The rows come from 4 hidden closed curves, with some noise, and rows from the same curve form a group. Each curve winds through 8 dimensions. The rows are also pushed far along 4 directions, which tell nothing about the answers.
(in the rows, 128 means zero)
Known rows, each followed by its group:
[143 104 134 121 111 142 117 139 113 132 108 130  98 112 154 115 138 110
 120 119 103 126 133 116 106] | H
[154 190 129 153 156 164 145 153 122 125 139 130 213 133 106 141 119 137
 170 138  78 124  74 115 111] | H
[118 109 117  85 102 114 121 105 146 151 101 107 112 123 147 120 136 144
 132 121 145 130 151 147 125] | T
[127 150 128 100  89 138  85 135 164 178 112 114 148 102 127 136 132 124
 146 103 109 147 138 132 132] | T
[140 170 102 132 146 140 117 171 148 133 107 115 173 158 103 162 120 101
 161 156  84 158  94 135 124] | W
[138 137 128 167 147 148 148 132  91 125 145 140 103 161 113 101 131 133
 110 172 116 110 112 143 124] | H
[120 130 111 170 149 116 159 109 133  96 126 134  91 149 114 147 131 140
  99 148 158 112 111 159 140] | W
[161 135 155 139  87 148  56  84  74 107 153  87 137 132 145  29 135 159
 171  97 124  93 163  69  98] | W
[106 140 115  88 127 119 134 155 136 125 103 114 107 116 158 184 131 114
 144  88 123 142 136 139 151] | W
[123  92  95 149 138 109 187  94 125  91 131 154  75 131 104 160 125 117
 103 163 184  90 152 144 151] | N
[ 94 164 110 117 112 114  96 176 183 168 103 111 198  89  96 184 133 111
 168  93  97 186 125 106 141] | W
[149 155 137 110  63 168  63 133  73 151 163 112 125 104 139  91 145 119
 176  90 100 108 185  82 120] | N
[108 113 143 123  97 136  95 149 126 139  97  83  84 114 140 127 170 115
 114  91 128 138 152 122 144] | T
[123 114 128 120 152 100 150 113 136 114 123 138 151 152 135 116 107 138
 125 150 136 134 113 131 121] | H
[127 136 153 146 141 134 128 134 117 115 121 121 112 141 158  92 125 139
 127 124 121 120 122 118 136] | N
[113 143 116  79  73 133  63 131  95 211 112  68 129 129 109  98 157 138
 152 108  77 152 150 136 107] | W
[118 121 112 153 169 114 176 136 158  72 132 139 118 146 126 168 123 122
 124 152 181 127 126 137 154] | W
[137 164 106  89 102 127  84 136 188 212  99 111 194 140  77 148 109 117
 153 157  90 170  99 168 130] | T
[200 149 184 149 126 173  86 105  83 112 182 161 164 143 120  50  85 120
 146 138 105  77 119  86 133] | T
[153 100 164 115  95 129  93  77  92 109 146 128  88 134 148  65 115 132
 116 107 157  81 162 109 148] | T
[190 136 133 167 151 167 144  99 123 111 178 165 179 167 100  81 108 143
 133 204 139  99 101 128  87] | H
[146 112 130 111 129 119 129 114 139 120 137 159 136 122 130 132  96 114
 131 134 135 120 132 121 131] | W
[134 134 128 106 109 119  81 115 114 150  95  80 127 175 133  79 134 137
 143 139 101 139 127 138 117] | N
[116 104 129 111 127 109 114 144 130 107 123 116 131 109 148 135 133 116
 145  95 135 146 144  94 116] | T
[107 143 124  86 105 111  88 127 144 186 118 108 113 148 131 115 122 140
 127 120 120 160 130 167 136] | N
[144 132 165 148 143 143 123 126 139 119 163 146 174 125 127  92 112 139
 135 133 143 126 120 103 132] | N
[140 126 143 145 156 120 151 116 118  93 140 155 149 143 146 105 103 136
 127 141 124 117 113 106 123] | H
[121 147 138 170 139 146 158 130  88  82 153 141 106 112 133 153 149 132
 109  95 135  91 126 115 145] | T
[138 148 120 148 160 142 144 182 134 136 132 160 168 129 105 153 110  96
 145 161  79 151  92 117 119] | W
[146 149 135 135 165 141 139 164 137 145 167 166 215 132  68 159 104  97
 138 164 102 148  87 119 129] | T
[149 158 123 114 110 146 103 129 167 180 124 134 172 132  95 135 113 121
 139 155 107 142 109 149 131] | T
[ 99 153 146 140 113 123  98 162 164 122 119 121 134  88 151 143 127 122
 156  72 129 150 148  91 160] | H
[130 131 147 147 103 137 111 116 127 116 130 137 119 132 135  92 127 119
 130 131 138 109 165  95 161] | H
[148 122 127 129 106 149 126 112 120 145 104 104 135 140 117 106 154 133
 126 146 111 115 127 132 109] | W
[ 93 121 101  84 107 101 111 145 189 183  88 116 105 122 130 163 123 114
 130 131 132 174 145 169 155] | N
[114 129 171 155 162 153 196 159 110 108 164 184 106 100 159 134 124 125
  94 123 141 102 133 115 165] | H
[129 116 120 101 139 118 164 113 138 126 115 131 163 127 122 159 130 128
 115 133 133 125 110 146 121] | N
[138 150 129 136 176 142 147 185 153 183 145 173 192 127  75 155  94 103
 125 180  75 163  61 151 126] | T
[ 92 129 128 157 137 129 199 131 132 103  97 129 107  87 160 163 163 147
 106  98 135 108 129 125 136] | H
[ 99 114  91 113 165  96 192 110 139 166 112 126 119 167  90 154 130 151
  84 189 147 139  96 209 130] | H
[128 121 128 131 131 118 127 119 141 145 128 151 133 114 134 115 110 135
 121 133 115 136 115 130 109] | H
[147 149 119 145 131 147 159 111 112 130 118 121 166 148 114 115 139 147
 135 162 104 105 110 131 110] | H
[128 112 113 137 176 119 170 161 149 127 126 164 145 135 106 155 104 104
 121 181 115 150  93 140 125] | W
[152 126 121 147 117 136 123 104 122 123 159 141 171 158  79 111 129 120
 136 178 150 116 145 115 132] | W
[138 116 126 100 127 130 142 124 134 134 116 131 172 118 122 148 133 120
 131 127 114 131 117 127 109] | N
[121 147 122 177 123 150 136 139 129 114 160 163  97 102 138 150 143 136
 108 115 140 126 134 124 117] | T
[143 105 138 146 129 128 119 107 106 107 174 158 108 126 134 100 118 135
 108 128 153 118 137 114 106] | N
[140 142 171 152 140 162 146 157 142  72 146 160 133  95 186 133 121 121
 140  91 147 108 145  82 152] | N
[122 115 103 127 168 114 142 160 175 156 110 125 146 164  89 141 117 115
 124 200 127 178  93 172 113] | T
[109 103 116 117 110 124 119 116 116 131 114  94  46 141 155 114 156 141
 108 123 158 128 157 157 129] | W
[135 101 112 143 111 133 115  97  83 109 132  98  47 165 126  98 159 133
 102 151 160 103 155 152 118] | H
[121  89 122 132 136 123 174 126 131 112  99 115 119 121 125 134 154 121
 114 149 145 115 136 128 130] | N
[127  84  83  82 117  73 105  80 132 140  98  96 125 177 102 116 119 130
 131 166 142 149 132 158  99] | T
[ 96 135  96 125 129 102 104 135 130 161 127  96 108 147 102 132 136 142
 130 136 134 163 127 156 118] | N
[116 134  91  81 100  90  62 124 163 163  95  65 161 161  96 133 129 123
 178 137 125 178 143 137 120] | W
[126  90  72 116 133  93 125  86 123 169 132 105  93 218  61 101 130 138
  98 232 168 144 129 203 109] | N

New rows. What belongs after each?
[148  87 131 151 139 117 143  74 105  91 178 164  93 158 124  93 113 144
  83 165 189 101 138 141 115] | N
[ 81  97 109 105 146  88 149 169 173 138  84 125 102  90 149 180 127 111
 124 107 123 176 124 136 130] | W
[165 160 161 165 114 159  67 124  82 112 192 154 142 128 123  69 101 128
 151 110 107 104 128  75 117] | T
[125 147 114 151 142 129 153 119 104 115 138 132 126 148 100 155 137 130
 110 136 133 109 113 146 142] | T
[119 135 139 105 132 122 148 124 125 128 126 128 162 108 139 154 135 139
 125  91 122 126 116 126 125] | N
[117 127 117 120 132 118 129 103 111 131 153 124 102 131 119 136 126 153
 113 114 156 118 130 157 125] | H
[102 137 118 136 109 121 129 122 102 115 120 107  96 113 127 165 159 132
 109  81 133 115 141 130 144] | T
[ 90 126 115  85 119  92 112 156 194 151  81 125 133  71 151 189 112 111
 150  68 116 176 128 128 144] | W
[126 117 105  89 115  81  90  90 125 146  96  96 141 177 111 100 112 134
 142 147 113 148 123 142 112] | H
[131 119 128 116 128 115 105 118 106 147 139 118 102 185 105  90 118 123
 114 173 141 127 141 148 153] | H
[152 162 147 106 108 147  74 145 150 138 121 113 187 138 144 105 117 118
 179 121  99 145 130 100 128] | N
[173 101 133 109 126 127  91 102  95 120 156 116 163 181 101  73 114 115
 148 177 132 122 140 106 100] | T
[130 127 152 150 119 130 126 108  94 123 141 122 130 104 118  87 129 142
 134 107 122  95 141  95 138] | N
[126 162 140 127 174 124 136 162 203 147 121 140 220 134 104 157  92 128
 150 153 117 172  71 142 142] | N
[132 108 118 151 108 132 143 110  94  89 142 145  81  99 135 134 137 117
 128 113 154  87 173  95 139] | N
[114 141 157 122 122 136 121 126 111 119 150 139  92 126 177 113 130 147
 110  87 141 121 143 129 140] | N
[110 136 144 117 108 128 108 135  99 126  98  96  83  93 179 111 139 141
 138  55  94 122 135 110 129] | T
[156 106  95 117  95 112 112  65 126 149 137 117 157 195  52 105 136 121
 116 210 169 115 154 152 126] | W
[114 112 132 152 146 141 161 166 143 137 124 127 132  99 118 133 146 123
 129 147 127 135 130 116 131] | N
[139 119 115 130 180 128 195 151 181 142 124 171 200 122  84 186 105 109
 116 184 120 146  74 154 122] | N
[129 135 118 170 124 136 156 114 131 120 109 136 118 140 118 116 142 136
 114 160 127 106 125 132 131] | H
[163 149 124 112 106 126  56  96 127 156 163 130 147 165 101  80  87 133
 160 152 127 132 131 131 121] | W
[123 131 125 150 123 129 106 124  90 121 166 115  93 142 125  97 140 148
 128 125 142 127 146 121 114] | N
[121 104 109 108 113  90 102  80 148 130 138 128  75 155 124 119 109 140
 111 138 192 126 156 163 144] | W
[144 142 157 121 116 155 117 127  85  96 154 139 104 134 192 108 139 140
 121  86 127 110 143 113 114] | N
[166 145 122 140 126 145 121  87  83  93 152 114 145 164 114 102 131 143
 144 145 132  86 124 121 109] | H
[ 77 133 112 137 144  88 141 132 177 115  86  93 108 102 137 179 135 153
 132  86 150 153 114 149 146] | W
[147 142 125 156 166 149 154 173 124 123 140 167 157 136 108 145 110  96
 136 171  90 139  96 111 119] | W
[134 105 145 185 143 159 164 140  99  54 159 158  64 106 186 106 151 132
 104 117 159 101 154  90 106] | T
[153 158 141 136  99 153  64 162 138 130 117 132 153  89 148 106 106 100
 187  97  67 140 137  64 120] | N
[124 113 147 106 117 131 139 116  94 150 146 138 113 140 134  96 134 130
 108 140 139 108 157 133 143] | H
[132 181 120 140 151 144 110 187 155 118 117 117 178 130 124 165 117 105
 182 121  86 161  96 109 130] | W
[128 136 165 140  97 162  80 161  98 135 127 100 102 102 145 106 163 112
 124  80  99 126 146  96 136] | T
[ 94 145 140 120 111 125 100 147 130 140 126  80 127 110 146 124 157 148
 151  78 134 148 154 113 140] | N
[ 88 123  98 114 110  92 123 100 117 120  98  77  79 137 138 145 152 154
 124  97 152 131 148 151 133] | T
[107 165 128 121 120 114  76 152 164 154 138 134 136  90 135 148  96 128
 161  75 111 163 122 117 142] | W
[117 108 109  96 106  86 103  78 124 174  90  75 150 162  78  95 129 145
 130 155 123 128 127 155 130] | N
[117  83 109 106 107 117 134 118 130 151  91  87 114 133 110 113 160 122
 123 157 138 133 154 136 118] | N
[107 114 128 160 142 132 211 109 113  76 115 136  93 102 162 153 164 153
  94 108 162  84 140 127 135] | H
[111  84 123 118  83  93 110  68 127 112 114 106  62 153 138  94 146 132
 104 136 200 106 196 131 164] | H
[144 120 144 157 161 151 136 164 129 118 151 146 133 139 127 106 125 116
 129 164 125 139 113 113 111] | T
[136 179 140 156 114 151  79 143 118 117 128  97 145 112 141 111 133 144
 173  79  91 130 114  92 116] | W
[122 125 138 102 118 109 105 118 165 137 111 105 157 139 134 119 121 136
 140 123 145 146 132 132 140] | N
[132 146 138 119 102 140  83 134  89 161 112  99 114 125 127 103 140 127
 128 102  75 127 121 128 121] | T
[ 91 131 118  82 114 102 108 133 127 187 115  89 131 106 124 129 129 148
 147  95 110 155 138 143 128] | W
[112 175 154 139 166 145 164 167 138 131 151 158 182  80 132 176 113 138
 133  85 102 133  89 119 142] | N
[139 133 101 121  68 127  59  91 134 155 103  79 119 150 104  93 150 139
 151 138 124 135 156 131 106] | H
[163 112 139 124 119 147 111 119 126 153 152 141 181 129  97  88 119 120
 136 164 115 126 124 111  98] | N
[126 134 157 164 147 129 145 130 101  64 143 156 115 107 175 115 114 131
 129  86 126 102 129  79 133] | H
[147  69 106 116 109 133 136  80  93 106 129  96  53 166 131 102 169 139
  92 159 185  98 160 162 100] | H
[119 142 139 145 155 111 127 143 158 103 135 147 150 109 141 153 103 131
 135  98 130 146 104 111 129] | N
[ 82 153 148 159 189 142 161 252 193 140 118 154 152  48 146 204 125 101
 137  87  88 196  80 104 142] | T
[137 158 147 159 167 138 134 151 142 138 128 138 156 152 116 101  94 132
 137 164  97 136  83 133 142] | N
[136 139 115 143 129 142 132 146 115  97 123 126 114 145 136 148 144 107
 135 137 119 124 133 116 129] | W
[131 152 108 121 107 142  62 164 111 181 129  95 138 142 106  98 139 120
 167 141  73 172 127 120  89] | N
[ 99 119 101 139 126 112 183 111 145 131  78 116 112 128 126 149 155 145
 104 143 135 121 128 152 131] | H
[117 116 126 106 128 108 150  88 113 136 140 128 128 138 118 132 131 150
 103 124 159 111 134 154 139] | N
[182 136 128 145 121 158 102 108  84  81 156 118 132 192 124  81 128 119
 152 174 137  97 145 105 114] | W
